There are 9 hidden switches. A switch that is on adds its own fixed numbers to the row, and there is some noise. The rows also spread widely along 13 directions, which tell nothing about the answers.
Some rows, each with its switches (1 for on, 0 for off) after it:
[  3  37   7   4  31   3  12   8   6  11  12  24 -17  22   6 -37   7  11
 -26  29   8  -6 -37 -12  36   4]
0 0 1 1 0 0 1 0 0
[ -2 -53 -44   2   2 -11  20 -23   4 -10 -32   5   3  33   5  -7 -17   8
  39  -1  21  -2  14   2  14 -20]
0 0 0 0 1 0 0 0 0
[ -2  -7 -23 -32   5  -6  20 -17  -4   8   9  -1  -7 -17   5  -4 -45 -23
  17  -9  15  20 -20 -16  -5  20]
0 1 1 1 0 0 1 1 0
[-13  60  10 -10  16  23  20  64 -23  64  19  18  17  20   4 -10 -17   6
 -29  14   7  -5 -60  -2   0  33]
0 0 0 0 0 1 1 0 1
[ 30 -13 -21 -13 -14  45 -24 -25 -30   9 -14  19  10  -9 -14  32 -11  -5
  -3  39 -19 -35 -11 -18 -21 -11]
1 0 1 0 0 1 0 0 0
[ 13  29 -12  -2   2   8  40  -7   0  22  10 -15   4 -14   4 -19 -25 -20
 -10 -18  14  -2 -21 -35   3  35]
1 0 1 0 1 0 1 0 0
[ -8 -15 -33   1   2  27   4   5 -27  17  25   9 -26  25 -14   8   2   6
   8  42 -34  14 -39 -17   8  -3]
0 0 1 0 0 1 0 0 0
[-14   0  -3   3  25   9 -18 -13   3  10  18  -9 -15  59  12 -53 -25  12
  -5 -21  41  21 -18   8  28  -4]
0 0 0 0 0 1 1 1 1
[-24 -18  16 -20  -6  35 -11  -3 -27  23  49  -1 -23   7   1  31  10  -5
  -7  31 -37  37  27  11 -12 -21]
0 1 1 1 0 1 1 1 0
[ 19 -14  -1  -4   0  28 -12 -14   3  21 -33  22   8  31  17  28 -27  12
   2 -14  34 -25  19 -21   2  -3]
0 0 0 0 0 0 1 0 1
[ 35 -18 -38   6 -11  35  60 -55 -13 -17  12  -9 -43  19 -10  29  18  -1
   0  23   7  19   6 -18  32 -10]
0 1 1 1 0 0 1 0 1
[-20  17  29 -28  14 -25   4  -1  50   2   7   7 -13 -42   2  11  -7 -31
   6  11 -27   8 -18 -52   3  13]
0 1 1 1 0 0 0 1 1
[  4  -6 -10   2  10  23   8 -27 -11  29  27  -8 -20   4   1  -3 -25   2
  -3  11 -10  15  10 -33   3   3]
0 0 1 0 1 0 1 1 0
[ 18 -35 -22 -11 -12  11   4 -44  15 -27 -31  10  -2  -3   3  29   1 -19
  21   6   8 -21  22 -23   9 -11]
0 0 0 1 0 0 1 0 0
[  4  12   5 -18  19   1  29  48  -6  60 -13  40 -13  -3   4  38   1   0
  -1  23 -24 -14   1 -18 -13 -29]
1 0 1 1 0 0 1 0 0
[  5  -9  -9  -9  10  -8  20   0   7  39 -15   3   9   6  15  -4 -46  13
   5 -25  31  -9  19 -13 -10 -18]
0 0 0 0 1 1 0 0 0
[-14   2  31  -9   7  20 -26 -22  26  15  18  12 -21   8   8  43 -21  -4
 -25   9   5  16   1 -22  -7 -23]
0 0 1 1 1 1 0 1 0
[ 20  21  11  -6   1   2   8 -20  14 -11   1  -1   9 -36  -2  -6  -1 -21
 -10  25  -4 -29   0  -9   5  -1]
0 1 0 0 0 1 0 0 0
[ 17  -1 -11 -43   2  -9   8 -12 -13   8  -2  -6   2 -39  12   8 -45 -30
  12  -5  21   0  10  24 -26 -10]
1 1 1 0 0 0 1 0 0
[ 26 -17  -9 -30   1  15 -24 -23   0 -13 -20   9 -10 -18   3  -2   4 -13
  -3 -43  24  -9   8 -15 -12  -7]
0 0 1 1 0 0 1 0 1
[ -2 -36  -9 -16 -24  35 -26 -32  10 -11 -19 -11   3  14   3  20   6 -16
  11 -31  26   7  33   9 -15 -30]
0 0 1 1 0 1 1 1 1
[ -4   5   8  -8   1  10   8 -45 -12 -10  33  -9  -3   5   1  -7 -19   0
 -18  28  -1  19  11   2  16  10]
0 1 0 1 0 0 0 1 0
[ 43  24 -12 -10  -1  29 -12 -11  -3  -7  16  -2 -15 -29 -14  -4   0 -19
 -27 -15  10 -14 -51 -25 -12  11]
0 1 1 0 0 1 0 0 0
[  9 -14  -8 -12   9  20 -12 -43  -7  -1  33 -26 -33   4  -6   1  -5  -9
 -10   4   9  28  11   6  -1 -26]
0 1 0 0 1 0 1 1 1
[-35  -4 -13 -24   8 -12  19  -5 -13  11   7   2  27   5   2 -32 -30   2
   6  36  -5   6 -20   3  10  21]
0 1 0 1 1 1 0 0 0
[ -3  -2  -1  -3 -10  30  -6   6   3  16   5   0  -4  16  12  26 -16 -14
   0 -24  15   4  -4 -19  -7  10]
0 0 0 0 0 1 1 0 0
[ 12 -11  -4   7  -3  27  22  -3   7  16  -2 -10 -10   4  -2   6  28  -8
   4 -29   3  10  19 -21   1  -5]
0 0 1 0 1 0 1 1 1
[-16  -7  21  -8  16   2 -20  -5   2  -9   0  13  19  13  23 -30 -11 -12
   5  -9  10   0  15   9  17  23]
0 0 0 0 0 0 1 1 0
[-13  42   2  -5   2 -20  33 -31  37  31   3 -41  11   5   6 -43 -46   3
   4   7  23  -9  25 -31   8 -25]
1 1 1 1 0 0 1 0 1

New rows. What belongs after each?
[-14 -16  -9   8  -7  41  -5 -15 -18  16  40 -17  -8  36  -4 -10  -4   9
  -5 -15   0  37 -13 -15  -1  13]
0 1 1 0 1 1 0 1 0
[  8  -4 -19 -12 -19  16  27  -7 -14  26 -21 -14  15  12   8   8 -13   1
   6 -36  30   4  30  -3 -14 -13]
1 0 1 1 0 0 1 0 1
[-18 -12  -3 -29  -1   5  18  15   0  21   5   9  -8 -31  -1  25   1 -32
  17   6 -28  14   0 -14 -15   0]
0 0 1 1 0 1 1 1 0
[ 33 -16  -6  13  -4  59 -26 -46  -8 -21  10  -7 -22  22  -5 -16  30  -1
 -14 -28  14   0   4 -22  19   6]
0 0 1 0 0 1 1 1 1
[  8  29  20  -3  10   4   8 -32  43   9  16 -14 -19 -22  17   2 -48 -27
  -7 -23  26  -1  -3 -50   5  15]
0 0 1 0 0 1 1 1 0
[ 11 -28   3 -17 -16  40 -44 -15 -14 -33   5  19 -12  -9  -3  43  33 -23
 -10   9 -11   3  -2  22 -13 -12]
0 0 1 0 0 1 0 0 0
[-25 -18 -14  -7   5 -13   2  16  11   7  -5   2   5  21  -2 -35  14   3
  22  -3  -8  15  -6   5   1 -18]
0 1 1 1 0 0 0 1 0
[ 13   2 -11  -8  16  11 -21 -19   6  12   6   0 -23   6   4 -14 -37  -8
   2 -11  16  -1 -23 -30   0   0]
0 0 1 0 0 0 1 1 0
[-11   1 -19  -4  11   7  10 -15   9  21   1  -1   4  18   8 -24 -44  -8
  11  -1  26   5 -22 -15   7  10]
0 0 1 0 1 1 1 1 0
[ 38 -36 -15 -28   7  43 -42 -29 -16 -31 -17  35 -15  -6   1   4   9 -14
   5 -12  11 -20 -25 -21   4  23]
0 1 1 0 0 1 1 0 1
[ -7  16  31  -4   6  31 -16 -11 -13  19  21  11  16  13  11  -2 -22  15
 -32  27  -1  -9  -2  -9   2  19]
0 1 0 0 1 1 0 0 0
[ -2 -13 -18  -7  12   0  17   4  15   0 -14   8 -16  14   6 -20   4 -11
  23 -11  14   1 -12 -11  19  -4]
0 0 1 0 0 1 1 0 1
[  6 -10 -13 -18 -27  40  16 -11 -38  20  21 -22   8  -2   2  10   2  -2
  -7 -18   7  15  40  17 -25 -13]
0 1 1 1 0 1 1 0 0
[-12  -6   0   3  -6  27   6  12  10   9  -5   5   3  20   4   4  14 -15
  13 -16   5   8 -11 -13  10  14]
0 0 1 0 0 1 1 1 1
[ 17 -21 -23 -19  -7  27  13 -26 -34  16 -13   9   6   0  -8  12  -7  13
  -2   8  -7 -12  18 -22  -3   0]
0 0 0 1 0 1 0 0 1
[ -7 -43 -14  -5   1  20  14 -12 -21   2  16   1 -20  30   3  13   4   3
  17  -6  -4  34  14   7  11   0]
0 1 0 0 0 1 0 1 1
[  4   5   7 -10  11  24 -45 -46   8   8   1   4  -6  42  16  -5 -62  11
 -12  -4  57   2   0   4   5 -11]
0 0 1 0 0 0 1 1 1
[ 15 -22  -3  -1  10  38  -9 -27 -22  22  14  11 -29  29   4  14  -7  15
  -1  15  -8   8  20 -25  14  -7]
0 0 1 0 0 0 1 1 1
[  0  -9 -31  -3  16  12   4 -12 -12  11  25 -10 -23  12  -8 -38 -12  -7
   4  -3  -1  23 -36 -20  11  10]
0 0 1 0 1 0 1 1 0
[  1 -39 -25 -11   9  -2  13 -24  11  -5 -16  24 -29  22  16  32 -33  -7
  35  20  13   5   9 -10  16 -18]
0 0 1 0 0 0 1 0 0
[  8  -1 -22   8  -4  24  12 -37   1  26   1 -21  -6  13 -12 -13 -18   8
  14  34 -13 -13  21 -34   7 -24]
0 0 1 0 0 0 1 1 1
[ 27 -39 -13 -21  19  32 -48 -14 -21   5 -11  35 -20  18   7 -10 -16  10
  10   2   6 -21  -4 -11  -3 -15]
0 1 1 0 0 1 1 0 0
[ 20  21   7 -17  10 -10   9 -32  24   1  29 -22 -41 -42   8   8 -30 -28
 -11 -13   9  13  13 -22  -8 -18]
0 0 1 0 0 0 1 0 0
[-15  22  -9   6  -7   5  33 -10   9   8  33 -41  -3  -9 -10 -30  10 -32
   4  17 -20  16  -4   0   9  -9]
1 0 1 0 0 1 1 1 0
[ 21 -14 -15 -10   9   6   6  -8 -17  -1  12   7 -16   0  -3   4  -6  -3
   0  -1   6   9  -9  15  -3 -14]
0 1 0 0 0 0 0 1 0
[  1  -3  11  -9   4  20 -20   1  11  11   6   8  -8   4   7  27 -10 -23
  -4  -3  13   1   0  11  -9 -22]
0 0 0 0 0 1 1 1 0
[ 12  -7   2  -7  -1  23   5   2   3  -4 -13   8   7   0  13   6  12 -17
  -7 -30  34  -5   6  18  -6  -5]
0 0 1 0 1 1 1 0 0
[ 23   9 -11 -11  -8  34   0 -23 -15   9   7 -16  -2  -4  -7 -10   0 -10
  -8  13   8 -14  -2   3  -5 -16]
1 1 1 0 0 1 1 0 1
[ 11 -22  12   6  18  33 -22 -11   8  -4  10  30 -43  30  18  14  10   2
  -4 -19   4   8   2 -32  23   7]
0 0 1 0 0 1 1 0 0
[ -6  -8   6 -10   8   8 -15   6  -2   2  -9  10  12   9  19 -42  -3  -3
   7 -21  10 -11  11   0   7  11]
0 0 1 0 0 1 1 0 0
[-49  -5  21 -16  21 -25   6  -8  10  13  28  -2  -5  23  33 -13 -57  -7
  16   8   9  38  21   9  19  14]
0 0 0 0 0 0 1 1 0
[  4 -29 -24   6   7  13  18 -19 -25  14   6  -2  -6  25   8 -35 -11  14
  24 -10  -2  11  29 -15  17   8]
0 0 1 0 0 0 1 1 0
[ 17   4  38  -9   4  49 -43 -13 -16  23  34   9 -22  -1  16  26 -10  10
 -28  -9 -11   0  36 -28 -17   0]
0 1 1 0 0 0 1 0 0
[ 21  26 -26   1   0  21  12 -14  -2   1   8 -18  -2   0  -7 -32  -9 -21
 -11  -5  19 -10 -38  -9   4   2]
1 0 1 0 0 1 1 0 0
[ 12  59  -6 -11  21  23 -13  37 -17  35  -5  17  22  33   3 -50 -24   4
 -35 -15  56 -19 -83  22   1  18]
1 0 1 0 0 1 1 0 1
[  2  -2  18 -17 -14  25  -2   1  -6  11 -14  27  23 -16  10  43  -4 -11
  -7  -9  -5  -6  13 -17 -17  22]
0 0 1 1 0 0 0 1 0
[ 11  29  20 -16   0 -18  13   5  58   9 -43   5  15 -50   0  32   4 -45
  13  22  -8 -52  12 -25 -10 -28]
1 0 0 0 0 0 1 0 1
[-12  -2   6  -9  -3  -9   8 -24  10   3   5  -7   0  -8   9   8 -26  -1
  10  29 -13  -2  37  -5  -1 -18]
0 0 1 0 0 0 0 0 0
[ 15  29  17   4  -4  61 -29 -32 -21  14  57 -13 -21  22   4   2 -21   5
 -44  10   7   9 -14 -22   2  17]
0 1 1 0 0 1 1 0 0
[  3   3  -5  -6 -17  29 -14 -22  -9  -5   0 -18  14  12  -4   3   3   2
 -18 -12  26   5   7  23 -14 -14]
0 0 1 0 1 0 0 0 1
[ 13   7 -16  10   0  49   2  20  -7  58  11   9 -31  45  -3  24  -3  22
 -17 -22   6   4 -20 -50 -10 -17]
0 0 1 1 0 1 1 0 0
[ 12  -6 -26  -7   1  22  27  10 -39  33  24  -2 -22  17   4  21 -11   3
  -1  -2   0  19   1   8  -6  -7]
0 0 0 0 0 0 1 0 0
[-27  -1  12 -37   3   1 -13  24  17  43  25  -5 -30 -31  -2  38 -10 -29
   4  -2 -27  24   1 -14 -39 -37]
0 0 1 1 0 1 1 1 0
[ 34  25 -17  -5   0  27  19  23 -19  39   2  15  -9  -8 -12  29  -4   0
 -22   1  12 -12 -31   3 -23 -20]
0 0 1 0 0 1 0 0 0
[ 16  -6 -20  -1 -27  49 -20 -33  15   2  -3 -32  -1   7 -15  15  10 -13
  -1  -3  19 -12  -2  -8 -22 -35]
0 1 1 0 1 1 1 0 1
[ 21  41  16   7  16  14   0 -22   2   8  19  -8  -7  16  -1 -46  -1  22
 -50 -24  17  -2 -16 -44  24  20]
0 0 0 1 0 0 0 0 1
[-12  22   0  -1   4  13  13  10  -7  18  19  -2   3   1  -3 -10  -1 -22
  -1  27 -20   5 -25  -5   6  13]
1 0 1 0 0 0 1 1 0
[ 18   5 -21 -10   6   8  10 -12  -9  19  20 -13 -22  -1  -1   7 -30 -18
  -2 -16  18  19 -15  -4  -9  -6]
0 0 0 0 0 0 1 1 0
[  7 -11  15 -17   8 -15  -5   4  64  25 -23   5 -26 -28   3  62 -13 -25
  12 -35   9  -5  16 -46 -26 -44]
0 0 0 0 1 0 0 1 1
[  5  27  13  -9 -22  36 -17  -9 -17  10  31 -27  10 -27   0   5   0 -20
 -25  -5  -8   1  21   4 -25   2]
0 0 1 0 0 0 1 0 0
[ 19  31 -16  -7  -5  27 -27 -61   0   5  39 -62 -12   5 -16 -40 -37 -13
 -29 -15  46  19 -20   5 -15 -26]
1 1 1 0 1 0 1 1 1
[-20  -2 -23  -4 -20  41 -21 -12  -7  25  22 -31  -9  38 -19   4   5  -1
   1   1  -6  25 -17  -9 -11 -19]
0 0 1 1 0 0 1 1 1
[ 41  -2 -14   1   6   9  31  -4  -1  26  -3  -3 -18 -15   5   7  -4  -5
   3 -34  18  -2  30 -10 -10 -29]
0 0 1 0 0 0 1 1 0
[  8  15   7  -3   7  -1  -2  -1  31  16  12 -15 -17  -8   8  -8 -11 -11
   1 -13  10  -4  12 -20  -7 -25]
0 1 1 0 0 0 1 0 0
[  8 -11 -20  16 -12  30   5 -40  26 -11  -2 -17 -16  34  -3  -3   5  -9
   2 -24  32   7   3 -20  14 -22]
0 0 1 1 0 1 1 1 0
[ 19  10   0 -12 -31  34  -5 -28  12  15 -22 -22  27 -22 -14  37   1 -22
 -17 -35  21 -13  12 -24 -38 -15]
1 0 1 1 1 0 0 1 1
[-13  12  31 -11  -2  13   9 -15  28   1   9  -5  -6  -2  16   9   2 -21
 -14 -32  22  21  18 -12   9   7]
0 0 1 1 0 1 1 1 1
[-15 -11   3  -3  -1  13 -12   5   7   0 -11  12  12  21  16  -5   2  -5
  13   4  -1  -7  13   0   8   4]
0 0 1 0 0 0 1 0 0
[-11  -2   1 -18   5  19 -11   0  -9  35  14   9  -8   9  11  23 -41  -7
   6  14   5   7   1   4 -14 -15]
0 0 1 0 0 1 1 1 0
[ -7   6  21 -13   4 -14  10   6  23 -12   3   2  -8 -26   2  16  23 -22
   1   9 -23   2   7  -9   7   1]
0 0 0 0 0 0 0 0 1
[ 18  36  18  12  14  13  25   2  30   1  24 -12 -17 -27   2 -13  20 -36
 -24 -46   4  11 -34 -57  16  46]
0 0 0 0 1 0 1 1 0
[ 11   7 -17  -8 -10  40 -14  -3 -13  12   1   0   3  16  -4  -8   6  -2
 -15 -13  18  -7 -21  -4 -10  -9]
0 0 1 1 0 1 1 0 0
[ 11 -23 -17  -7   8  -3  12 -20  24   5 -12  -1 -19  15  11  -2 -21   0
  26  12  26 -11  26  13   4 -58]
0 1 1 0 0 1 1 0 0
[ 10 -19  13  -6 -19  26  -5 -21  -6   2   2  -4   2 -12  11  32   1  -1
  -2 -15  -3  -4  60  -3 -19 -18]
0 0 1 0 0 1 0 0 0
[  5   7   9  -1   2 -13  14 -39  54 -20   8 -30 -23 -14   7  -7  -6 -17
  -3 -35  28  15  10 -31   6 -12]
0 1 1 0 1 0 0 0 1
[ -8  15   9 -13 -12  13  12  15 -21  10  25  -9  17 -16  -8   2  19 -16
 -16  -3 -21  20  -4   9 -15  16]
0 1 0 1 0 0 0 1 0
[ 11 -22 -12  -7   6  24 -12   3 -21  32   9   4 -13  14   3   6 -13   3
   9 -20  -4   9  14 -18 -12  -7]
0 0 0 0 0 0 1 1 0
[ 13 -54 -52 -39   5  -7 -20 -43   2  -1 -15 -15 -22 -22   0  -5 -51 -21
  38 -20  23   1   6  -6 -28 -36]
0 0 1 0 1 1 1 0 0
[-11  18  25   7   0   5  20  20  14  19   4   5  20   5  12 -10   3  -1
   0  -7  -2   1  12  -8   5  12]
0 1 1 0 0 0 0 1 0
[  7  -6   3  -1   3   4 -16   5  11 -27 -27  12  29   3   9 -31  18 -19
   4 -46  24 -10 -12   8   7  26]
0 0 0 0 0 0 0 1 0
[-37 -15  -7 -29   4 -26  15  -1  -1  -5   4  -4  16 -18  -2 -18 -13 -29
  39  27 -37  16 -14  -9   6  32]
1 1 0 0 0 0 0 1 1
[-12  -1  -1 -46  14  -1 -22  12   0  24   6  15 -18  -9   4  42 -42 -23
   3  28   7   5 -21  24 -21 -28]
0 0 0 0 0 1 1 0 1
[-41  13  -4  10 -16  -7  40  34  41  19   3 -33   6  26   3   0  17 -25
  26 -30  18  35   3  16   2 -21]
0 0 1 0 0 0 1 1 1
